The rows of each matrix lie in a flat space through zero, up to rounding. After each matrix: how many dimensions does the smallest such space have?

[[-16  24  -8   5  -9  -5  -2   4   5  -7 -10  25   3   1  13 -13  -1   9]
 [ 24 -21 -16   3  37  20 -20  -7   6   8  23 -10  -8 -13  -4  16  -4 -13]
 [ -8 -16  41  -9 -49 -20  26  11 -18   2 -23 -50  19  20 -20  -5   6   0]
 [  5   3  -9   0  17   5  -2  -7   4   0  10  20 -11  -6   5   5  -1   1]
 [ -9  37 -49  17  32  16 -35  -1  22  -8   8  55  -6 -17  30 -12  -8   7]
 [ -5  20 -20   5  16   4  -8  -4   9  -5   5  40 -10  -8  15  -4  -2   6]
 [ -2 -20  26  -2 -35  -8   4  14 -11   5 -17 -62  26  14 -19  -5   3  -7]
 [  4  -7  11  -7  -1  -4  14  -5  -5   1   3   2  -8   2  -5   6   2   0]
 [  5   6 -18   4  22   9 -11  -5   7  -1  11  22  -9  -9   8   3  -3   0]
 [ -7   8   2   0  -8  -5   5   1  -1  -3  -6   8   1   3   3  -5   1   4]
 [-10  23 -23  10   8   5 -17   3  11  -6  -1  27   1  -6  16 -11  -4   5]
 [ 25 -10 -50  20  55  40 -62   2  22   8  27 -16   6 -23   8   8 -11 -18]
 [  3  -8  19 -11  -6 -10  26  -8  -9   1   1   6 -12   5  -7   8   4   2]
 [  1 -13  20  -6 -17  -8  14   2  -9   3  -6 -23   5   8 -11   2   3  -2]
 [ 13  -4 -20   5  30  15 -19  -5   8   3  16   8  -7 -11   5   8  -4  -6]
 [-13  16  -5   5 -12  -4  -5   6   3  -5 -11   8   8   2   8 -12  -1   6]
 [ -1  -4   6  -1  -8  -2   3   2  -3   1  -4 -11   4   3  -4  -1   1  -1]
 [  9 -13   0   1   7   6  -7   0   0   4   5 -18   2  -2  -6   6  -1  -7]]

3

[[-40 -19 -65 -12  -8  14 -30 -16  17   0  45  22 -52  -8 -30 -13  21  28]
 [-19  42 -23 -10  -6 -17 -28  -4 -71 -29 -50  35 -20  25  -9  23  11   4]
 [-65 -23  47   5  -2  23  64 -39  49  59  35  -5 -67 -20  18 -92  21 -45]
 [-12 -10   5 -22  38  19  12  -5 -57 -10   6  47 -30 -43 -14  50  24 -24]
 [ -8  -6  -2  38   3  -8  15   3  -2  15 -28  24   0 -40   0 -21  31  -7]
 [ 14 -17  23  19  -8  -5  22   8  29  17  -8 -15  24 -17   7 -24   6 -11]
 [-30 -28  64  12  15  22  45  10 -14  50   6   0 -29 -39  34 -32  12 -37]
 [-16  -4 -39  -5   3   8  10 -40  71   5  39   7 -34 -12 -42 -31   8   3]
 [ 17 -71  49 -57  -2  29 -14  71 -34  39   4 -14 -19 -52 -41  38   0 -20]
 [  0 -29  59 -10  15  17  50   5  39  52  -1  -9 -28 -54 -31 -30   3 -48]
 [ 45 -50  35   6 -28  -8   6  39   4  -1  -4 -33  74  -9  28   8  10  -2]
 [ 22  35  -5  47  24 -15   0   7 -14  -9 -33   9  34  -8  21  17 -12  13]
 [-52 -20 -67 -30   0  24 -29 -34 -19 -28  74  34 -51  12   1  14  28  26]
 [ -8  25 -20 -43 -40 -17 -39 -12 -52 -54  -9  -8  12  87  20  21  -4  15]
 [-30  -9  18 -14   0   7  34 -42 -41 -31  28  21   1  20  54   4  34 -27]
 [-13  23 -92  50 -21 -24 -32 -31  38 -30   8  17  14  21   4 -30  20  52]
 [ 21  11  21  24  31   6  12   8   0   3  10 -12  28  -4  34  20 -27   4]
 [ 28   4 -45 -24  -7 -11 -37   3 -20 -48  -2  13  26  15 -27  52   4  22]]

8

[[ 41 -10   1   1 -28 -16 -29 -14  -7  21 -27  -7 -10  27 -18  -4 -16  12]
 [-10  11  15   6  17  -6   5  -6  -1 -10   6  -5  -9  -8  -2 -10   7 -28]
 [  1  15   7  -5 -36  51  18 -51  53   9  10  18  34  16  -2  29  43  38]
 [  1   6  -5   1 -20  32  10 -20  35  16   9   7  35  16  -6  32  24  33]
 [-28  17 -36 -20  25  48 -16 -13  19   6   0  -4 -24 -60   1  -4 -15 -11]
 [-16  -6  51  32  48 -70  -4  44 -69 -28 -13 -18 -43 -16  18 -39 -17 -91]
 [-29   5  18  10 -16  -4  15  -4   6  -8   4   3   6 -10  10 -15  64 -31]
 [-14  -6 -51 -20 -13  44  -4   9  26  20   4   8  23 -20   4  26   1  47]
 [ -7  -1  53  35  19 -69   6  26 -41 -16  -4 -17 -14  13   0 -30  26 -75]
 [ 21 -10   9  16   6 -28  -8  20 -16  14  -6 -10  12  28 -11  15 -20   2]
 [-27   6  10   9   0 -13   4   4  -4  -6   0  -7  -8 -19   3 -22  45 -44]
 [ -7  -5  18   7  -4 -18   3   8 -17 -10  -7   1  -9  -3  12 -15  13 -22]
 [-10  -9  34  35 -24 -43   6  23 -14  12  -8  -9  27  25   0   1  67 -36]
 [ 27  -8  16  16 -60 -16 -10 -20  13  28 -19  -3  25  43 -18   6  55   9]
 [-18  -2  -2  -6   1  18  10   4   0 -11   3  12   0 -18  21   3   1   6]
 [ -4 -10  29  32  -4 -39 -15  26 -30  15 -22 -15   1   6   3  -3  24 -45]
 [-16   7  43  24 -15 -17  64   1  26 -20  45  13  67  55   1  24  78  11]
 [ 12 -28  38  33 -11 -91 -31  47 -75   2 -44 -22 -36   9   6 -45  11 -73]]

7

[[ 18 -14   2   2  -8 -33  -9   3  -2  16   4  -2  18  -7  -2   6  20   9]
 [-14  17   2   0   9  21   8   8   1 -14  -4  -1 -22  18   5  -8  -9 -14]
 [  2   2   3   2   1  -8  -1   8   0   1  -1  -3  -3   8   2  -1   7  -4]
 [  2   0   2   1   0  -6  -1   4   0   1   0  -1  -1   4   1   0   5  -1]
 [ -8   9   1   0   5  12   4   3   1  -7  -2   0 -11   8   3  -4  -6  -7]
 [-33  21  -8  -6  12  69  16 -17   4 -28  -5   8 -25  -2   0  -9 -44  -9]
 [ -9   8  -1  -1   4  16   4   0   1  -8  -2   1 -10   5   1  -3  -9  -5]
 [  3   8   8   4   3 -17   0  20  -1   0  -2  -6 -11  23   6  -4  16 -12]
 [ -2   1   0   0   1   4   1  -1   0  -1   0   0  -1   0   0   0  -2  -1]
 [ 16 -14   1   1  -7 -28  -8   0  -1  14   3  -1  17  -8  -3   6  16   9]
 [  4  -4  -1   0  -2  -5  -2  -2   0   3   1   0   6  -5  -1   2   2   4]
 [ -2  -1  -3  -1   0   8   1  -6   0  -1   0   2   2  -6  -2   1  -7   3]
 [ 18 -22  -3  -1 -11 -25 -10 -11  -1  17   6   2  29 -24  -7  10  10  19]
 [ -7  18   8   4   8  -2   5  23   0  -8  -5  -6 -24  31   9  -8   9 -19]
 [ -2   5   2   1   3   0   1   6   0  -3  -1  -2  -7   9   3  -2   2  -6]
 [  6  -8  -1   0  -4  -9  -3  -4   0   6   2   1  10  -8  -2   3   4   6]
 [ 20  -9   7   5  -6 -44  -9  16  -2  16   2  -7  10   9   2   4  30   1]
 [  9 -14  -4  -1  -7  -9  -5 -12  -1   9   4   3  19 -19  -6   6   1  13]]

2

[[-35  22   5   0  -8  23 -13 -19 -25 -13  11  19  -9 -12  -7 -14  16  15]
 [ 22 -44  24  25  19 -23 -34 -14  18  -3   3  18   7  23  -1  -4  47  14]
 [  5  24 -65  17 -21  65  27  -9 -23 -14 -27 -10  -7  36  -2  44  21 -35]
 [  0  25  17 -57   3 -31   1 -11  57  25  38 -34   8 -14   7 -17 -21  18]
 [ -8  19 -21   3 -45  -4 -26  -1  16 -22  17   6  -2   7 -21  -7  18  25]
 [ 23 -23  65 -31  -4 -22 -29  23 -14  13   2  20  -8 -20 -31  18   3 -21]
 [-13 -34  27   1 -26 -29   0   9 -51  14  13 -24  18  33  13  13  19   6]
 [-19 -14  -9 -11  -1  23   9 -13 -10  20  39  12  15   5   1   2 -36 -20]
 [-25  18 -23  57  16 -14 -51 -10  -3  24 -12  16   7  28   3  14  41 -14]
 [-13  -3 -14  25 -22  13  14  20  24 -44  -3  26  17 -13   7   9 -13  18]
 [ 11   3 -27  38  17   2  13  39 -12  -3 -35   3  37 -27 -28 -17 -40  14]
 [ 19  18 -10 -34   6  20 -24  12  16  26   3 -17 -19 -16   3 -11  11 -21]
 [ -9   7  -7   8  -2  -8  18  15   7  17  37 -19 -51   8   1  21 -23 -22]
 [-12  23  36 -14   7 -20  33   5  28 -13 -27 -16   8 -31   7  26  30 -18]
 [ -7  -1  -2   7 -21 -31  13   1   3   7 -28   3   1   7 -22 -27  -3 -17]
 [-14  -4  44 -17  -7  18  13   2  14   9 -17 -11  21  26 -27 -51  69  26]
 [ 16  47  21 -21  18   3  19 -36  41 -13 -40  11 -23  30  -3  69  -2 -16]
 [ 15  14 -35  18  25 -21   6 -20 -14  18  14 -21 -22 -18 -17  26 -16 -41]]

15

[[-74   8 -21  30 -29  60   7  60 -76  34 -36 -42   9  45 -75  43  12  -7]
 [  8  -3  -3   9   9  -6  -8  -5   0  -6   1  -3   2   3   7   8 -12   1]
 [-21  -3 -34  53  13   1 -11  19 -41   1  -3 -15  20  22  -7  30 -12   3]
 [ 30   9  53 -84 -24   9  31 -16  52   1   0  18 -41 -30   7 -50  31   4]
 [-29   9  13 -24 -29  38  20  26 -17  21 -19 -13 -14  10 -39  -2  24  -3]
 [ 60  -6   1   9  38 -26   1 -20  11 -34  10  -1 -21  -7  52  -1 -19  29]
 [  7  -8 -11  31  20   1 -32  -3 -19 -12 -12 -27   9  24  -3  44 -45  -1]
 [ 60  -5  19 -16  26 -20  -3 -28  28 -30   6   0 -25 -11  43  -6 -21  19]
 [-76   0 -41  52 -17  11 -19  28 -44  31  -3  -5  50  22 -47  29   2 -28]
 [ 34  -6   1   1  21 -34 -12 -30  31 -18  19  18   5 -18  38 -11 -15   2]
 [-36   1  -3   0 -19  10 -12   6  -3  19  -4   1  21   5 -30   7   1 -23]
 [-42  -3 -15  18 -13  -1 -27   0  -5  18   1   3  38   7 -28  17 -12 -31]
 [  9   2  20 -41 -14 -21   9 -25  50   5  21  38   1 -35  16 -46  23 -12]
 [ 45   3  22 -30  10  -7  24 -11  22 -18   5   7 -35 -17  32 -27  12  24]
 [-75   7  -7   7 -39  52  -3  43 -47  38 -30 -28  16  32 -76  31   9 -24]
 [ 43   8  30 -50  -2  -1  44  -6  29 -11   7  17 -46 -27  31 -50  38  28]
 [ 12 -12 -12  31  24 -19 -45 -21   2 -15   1 -12  23  12   9  38 -53 -12]
 [ -7   1   3   4  -3  29  -1  19 -28   2 -23 -31 -12  24 -24  28 -12   6]]

4

[[-38  32  -2  28 -34  16  13 -56  48 -54   7 -15  -5  -3 -25 -13   9  22]
 [ 32 -37  27 -13   1   5 -26  49 -55  44 -12  20  15  11   1  23 -36  -4]
 [ -2  27 -18 -31  35 -36 -11   2  13   8   2  -1  15 -17   5 -28   4   0]
 [ 28 -13 -31 -15  52 -25  16  44 -27  38   8  20   0  -9  29   0  37 -36]
 [-34   1  35  52 -56  22  16  -9  -6 -25  -1  -7  -9  23 -16  22  -4  15]
 [ 16   5 -36 -25  22   2   3 -28  26 -16   6  -3  -1 -14  -5 -11  18 -13]
 [ 13 -26 -11  16  16   3  21  30 -17  27   0  10 -12   5  20  18  17 -16]
 [-56  49   2  44  -9 -28  30  -5  18 -24  16  -2   1  -3   0 -20  38   9]
 [ 48 -55  13 -27  -6  26 -17  18 -35  25 -17  -5 -13  20  10  37 -29 -17]
 [-54  44   8  38 -25 -16  27 -24  25 -38  11 -17  -9   6  -2 -12  30  11]
 [  7 -12   2   8  -1   6   0  16 -17  11  -1  14  10   3 -10  11  -5  -2]
 [-15  20  -1  20  -7  -3  10  -2  -5 -17  14  16  15  -6 -17  -7  21  -2]
 [ -5  15  15   0  -9  -1 -12   1 -13  -9  10  15  15  -8 -10 -13   2   3]
 [ -3  11 -17  -9  23 -14   5  -3  20   6   3  -6  -8 -12  19 -18  12   0]
 [-25   1   5  29 -16  -5  20   0  10  -2 -10 -17 -10  19  -3  18  -4   9]
 [-13  23 -28   0  22 -11  18 -20  37 -12  11  -7 -13 -18  18 -26  32  -1]
 [  9 -36   4  37  -4  18  17  38 -29  30  -5  21   2  12  -4  32  -3  -4]
 [ 22  -4   0 -36  15 -13 -16   9 -17  11  -2  -2   3   0   9  -1  -4 -14]]

7

[[-62  -5 -28  -3 -18  17  27  16 -29 -52  12   8  16  16 -14  13 -13 -36]
 [ -5 -20 -12  -7   2   1  10  21  -1 -20 -17 -12  24   0 -20  17 -15 -19]
 [-28 -12 -21 -18 -10 -59   5 -15  15  36  49  13   2   5 -10 -32 -16 -10]
 [ -3  -7 -18 -25   8  25 -16 -30  20  16  18   2  10  19  -2 -24   7 -23]
 [-18   2 -10   8 -32  15  -4 -20 -11   1  -4   0  13  -8  13  22 -12  -7]
 [ 17   1 -59  25  15   3  -1   6 -31 -10  22  -9  14  27  10  -3  31 -41]
 [ 27  10   5 -16  -4  -1  10  46  41  15   7  -7 -10  11 -11 -19 -23   2]
 [ 16  21 -15 -30 -20   6  46 -24   3 -13  51 -22 -24  56 -17  -5   0 -24]
 [-29  -1  15  20 -11 -31  41   3  -2   1  27  -5  12  10  15  -3 -23 -22]
 [-52 -20  36  16   1 -10  15 -13   1  -2  -4  17  14  -9  31   5 -13 -25]
 [ 12 -17  49  18  -4  22   7  51  27  -4 -31 -18   9  -5 -17  15  10  19]
 [  8 -12  13   2   0  -9  -7 -22  -5  17 -18 -32  -7  13  31 -37   7  -9]
 [ 16  24   2  10  13  14 -10 -24  12  14   9  -7  37 -14   0  19   4  46]
 [ 16   0   5  19  -8  27  11  56  10  -9  -5  13 -14   0  -9   5 -14 -41]
 [-14 -20 -10  -2  13  10 -11 -17  15  31 -17  31   0  -9 -23  -3 -45 -10]
 [ 13  17 -32 -24  22  -3 -19  -5  -3   5  15 -37  19   5  -3 -83  -7  -9]
 [-13 -15 -16   7 -12  31 -23   0 -23 -13  10   7   4 -14 -45  -7  29 -18]
 [-36 -19 -10 -23  -7 -41   2 -24 -22 -25  19  -9  46 -41 -10  -9 -18 -42]]

14
